There are 4 ways to turn a row about zero (a turn may also mirror it). The second row of each pair is the first, turned, with some noise. The first 40 pairs use one turn. New pairs use 3 turns, one after the other, and a turn may come again.
In the rows, 128 means zero.
Known pairs, each followed by its turns in order:
[107 127 121 134 161 127  88 151 125]
[125 126 161 133 108 130  90 140 104]	Q924

[102 108 159 153  94 159 143 125 150]
[ 77 126 131  98  92 112 131 117 107]	Q207

[106 139 162 101 118 176  87 109 153]
[160 137 136 142 149  85 127 192 128]	Q924

[124 174 155 157 158 122 127 105 107]
[150 110 106 149 113 152  93 170 146]	Q432

[150  88 144  95 172 136 148  92  99]
[114 162 110 150 130 112 184  73 131]	Q981

[179 178 152 157 118 178  87  99 133]
[145 149  77 132  89 148 108  52 125]	Q207

[112 143 150 140 108 177 107  87 150]
[108 122 110  91  96 131  83  88 128]	Q207

[ 99  91 101 131 124  84  89 102 134]
[146  88 123 131 133  73 158 155 108]	Q981

[139 142 132 137 120 136 114 121 172]
[126 119 103 153 135 100 111 145 137]	Q924

[ 80 129 172 164 112 171 110 144 127]
[ 64 142 110  95 135 130 119  94  91]	Q207

[170 105 174 139 113 161 175  87 116]
[103 203 109 137  80 119 126 102 115]	Q981

[102 104  83 125 164 122  90  91  99]
[145 141 104 108 175 103  86 155 173]	Q207

[ 88 147 101 120 147 111 100 105 131]
[105  74 134 143 145 117 151 144 128]	Q981

[ 80  84 139 157 114  93  79  86 114]
[ 73 149 101 128 136  91  74 170 152]	Q207

[168 169 160 120  85 102  80  83 176]
[ 70 152  98 146 153  54 121 161 160]	Q924

[162  81 178  86 114 158 124 112 142]
[156  98 142 107 132  72 175 148 170]	Q924

[163 125 124 151 129 176 170  84 176]
[161 136 135  82  55 112 137 103 135]	Q207

[141 156  80 152  91 113 152  97  81]
[ 90 145  83  99 144 150 138 177  92]	Q981

[139 104  86 152  81  97 174 164 172]
[142 120 188 111 143 159 159  56 134]	Q432

[166  83 125 137 103  97 140 169 115]
[117 102 145 103 162 145 183 111 139]	Q432

[162 130 112 116  95 106 173  87 128]
[152 124 173 156  84 100 120 129 151]	Q207

[149 170 154  89 168  84 152 114 116]
[154 163 121 149 131 134 143 185 179]	Q432

[104 129 122 102 161 132 112 128 112]
[132  99 132 144 138 136 165 115 142]	Q981

[150  99 173 149 176 126 123 158  92]
[115  72 169 102 117 117 144 111  90]	Q924

[108  82 121  80 134  85 148  78 175]
[141  91 158 116  95 119  88 206 139]	Q207

[113 169 105 115 149 100 130 110 101]
[163 131 114 166 127 110 116 134 163]	Q432

[ 83 105 156 125 148 127  82 119 170]
[144  76 161 161  97  84 129 118 142]	Q981

[115 159 116 162 156 106 166 101 128]
[121 128  92 114 165 150 100  95  98]	Q924

[ 99 137  97 130 138 141  85 141 173]
[ 97 151 128 170 100 120 117  87 105]	Q432

[163  96 104 170 151  81 153 152 158]
[129 130 140 144 170 197 163  94 144]	Q432

[109  84  85  98 159  89  94 122 142]
[140 142 161 112  96 127  64 102 165]	Q924

[120 173 104 172 178 178 123  95 167]
[ 71  79 102 169 141 132  75  96 123]	Q981

[139 160  78  77 122 161 168 100  77]
[154 186  92  73 114 172 161 145 130]	Q924

[146  98 165 165 162  99 127 176 112]
[ 83  91 131 142 167 172 155 155 142]	Q432

[164 158 173 168 143  78 153 127  81]
[150 200 140 187 126 113 136 124  82]	Q207

[143  96 159  90 164 129 114 178 103]
[ 64 137 122 127 150 110 166 166 153]	Q432

[118 139 106 137 163 165 150 148  99]
[104 122 109 121 145 122  81 117 162]	Q432

[166  80 144 136 129  84  95 145 101]
[ 87 112 173 117  95  98 140  88 137]	Q924

[153 161 175 131 157 154  84 104  95]
[ 85 102 119 104  73 155 146  85 149]	Q981

[122 143 125 155 148 164 170 115 140]
[ 95 142 108 168 136 138  98 118 134]	Q981

New pairs, each followed by its turns in order:
[172 166  84 144 134 108 151 134 123]
[179 103  76 111 142 129 148 144 128]	Q981 Q207 Q207

[126 112  91 157 114  81 121 132 176]
[161  92  95 184 117 143 138 128 128]	Q924 Q924 Q432

[131  91 144 163 140  97 154  95 121]
[ 99 131 133 118  71 112 155 144 117]	Q207 Q432 Q207

[168 108 117 163 170 160 130 112  85]
[130 150  96 137  74 150 162  94 116]	Q207 Q207 Q207

[112  81  95 154 138 113 167 160  85]
[120 130 105 134 161 104  92  57 141]	Q432 Q981 Q924

[172  86  87 125  83 174  85 132 144]
[103 151 153 155  75 124  63 179 139]	Q924 Q207 Q981

[148 155 154 106 110 177  99 109 166]
[127 151 135  69  76 114 124 143  99]	Q924 Q432 Q207

[140 104 116  98  95 119 106 175 177]
[123 115 148 137 123 157  90 179 173]	Q432 Q981 Q981

[ 97 119 169  86 122  81 117  97 157]
[170 118 114 125 140 202 126 105 117]	Q924 Q207 Q981

[175  86 169 169  77  81  98  98 115]
[ 83  62 127 131  99  91 166 136  69]	Q924 Q432 Q924

[106 124 121  92  79 177  98 132 177]
[108 194 122 135 127 109 165 159 180]	Q981 Q924 Q981

[151 111 134  94 179 149 165 122 118]
[122  79 149 131  76 154 147 141 129]	Q924 Q924 Q207

[112 128 121 123 165 130 138 154 149]
[134 129 140 105 148 163 118 133 106]	Q981 Q207 Q981

[173  99 164 147 133 105 107 101 109]
[ 84 144  84 123  90 138 143 138  97]	Q981 Q207 Q207

[124 155  88 130 133 171 147 145 120]
[122 112 126 100  96 138 100 134 176]	Q207 Q924 Q924

[168 107 147  99 111 137 102 133 104]
[114  80 114 104 134 148 113 147  97]	Q432 Q981 Q924

[161  98 129 105 140 102 104  82 100]
[156 109  78 134 138 102  79 139 140]	Q432 Q432 Q924

[111  94  90 109 108 170  81 101 107]
[103 195 109 142 174 111 162 132 127]	Q981 Q432 Q432

[171 139 176 167 127  90 130 146 120]
[145 100  93 132 102 114 178  90 144]	Q432 Q924 Q924

[ 83 171  79  81 128  78 119  80 146]
[ 97 178  58  92 109 103  87  91  91]	Q924 Q207 Q432

[143 123  87 122 130  92  80 158 167]
[140  74 118 134 145 157 111 182 145]	Q432 Q981 Q981

[ 95 173  95  77  88 175 103  82 164]
[137  82 113 155  87 186  94 114  59]	Q432 Q207 Q432

[118 137 162 177 177 148 132 164 171]
[130  82 136 160 139  67 143 139  81]	Q432 Q432 Q432

[122 134 173 167 161 151 136 167  93]
[ 93 159 144 123 167 109  75 141 104]	Q432 Q432 Q207

[148  88 179 146 162 170 148 137 145]
[131  91 168 138 160 160 172 113 167]	Q924 Q207 Q432

[121  78 105  92 111 144  92  89 104]
[123 117 108  94 123 120  86  95 185]	Q432 Q207 Q981

[ 91 174 102 150 166 114 127 146 126]
[114 161 163 152  89 111 132 101 153]	Q432 Q981 Q924

[163 136 163 151  93  98  80 132 158]
[120 110 155  95 103 157  66 145 113]	Q207 Q207 Q207

[ 87  78 148 127  92  79 106  98  90]
[129 106 175  80 104 156  60 122 129]	Q924 Q924 Q924

[141 139 119 142 144 177 177 158 122]
[119 114 117 128 162  99 112 110  67]	Q981 Q981 Q432

[157  93 129 110 160 170  82 172 132]
[143  67 143 159 123 156 123 110  84]	Q432 Q981 Q924

[104 119 172  85 111 160 171 112  88]
[158 161 150 137 120 117 124 213 119]	Q207 Q924 Q432

[164 114 125 129 150 128 178 124  87]
[102 131 160 116  98 130 118  69 121]	Q981 Q207 Q981

[162 172  80 172 123 120  83 154 161]
[148 126 121 152 187 130  51 156 123]	Q924 Q207 Q924

[121 116 128 128 153  89 101 110 158]
[129 161 134 108 150 133  86 113 126]	Q207 Q207 Q432

[ 81 118 144 130 109 125 109 168 178]
[125  86 152 119 106  95 166 155 166]	Q207 Q432 Q981

[ 98 106 132 164  92 135 139 133  94]
[139 145 108 134 175 104 115 130 164]	Q924 Q924 Q432

[ 85 131 165  90  92  87 116  94 141]
[120 109 130 150  93 203 144 108 104]	Q981 Q981 Q207

[176 164 101 117  77  87 140 147 142]
[121  66 128  98 121 153  90 128  82]	Q924 Q207 Q207

[ 85  85 145 163 158  80 113 174 117]
[156 166 133 180 132 115 122 182  81]	Q924 Q924 Q207

[111  85 140  98 135 165  98  83 152]
[110 117 162 150 107 197 152 136 148]	Q432 Q924 Q981

[ 93  98  78 153 107 102 144 174  81]
[173 157 118 149 110 156 127 157  54]	Q981 Q924 Q981

[174 131  83 128  84  81 156  81 159]
[142 148  87 126 140 191 116 101 201]	Q924 Q924 Q207

[169 178  84 125  77 129  92  78 106]
[141 127  95 161 144  63 130 157 207]	Q432 Q981 Q432

[152 148 149 112 117 170  90 167 154]
[111 128  56 126 140 164 131 155 128]	Q207 Q981 Q981

[154 145 104 135  88 162 155 160  93]
[143 136 103  81 145 140  89  88 159]	Q924 Q924 Q432

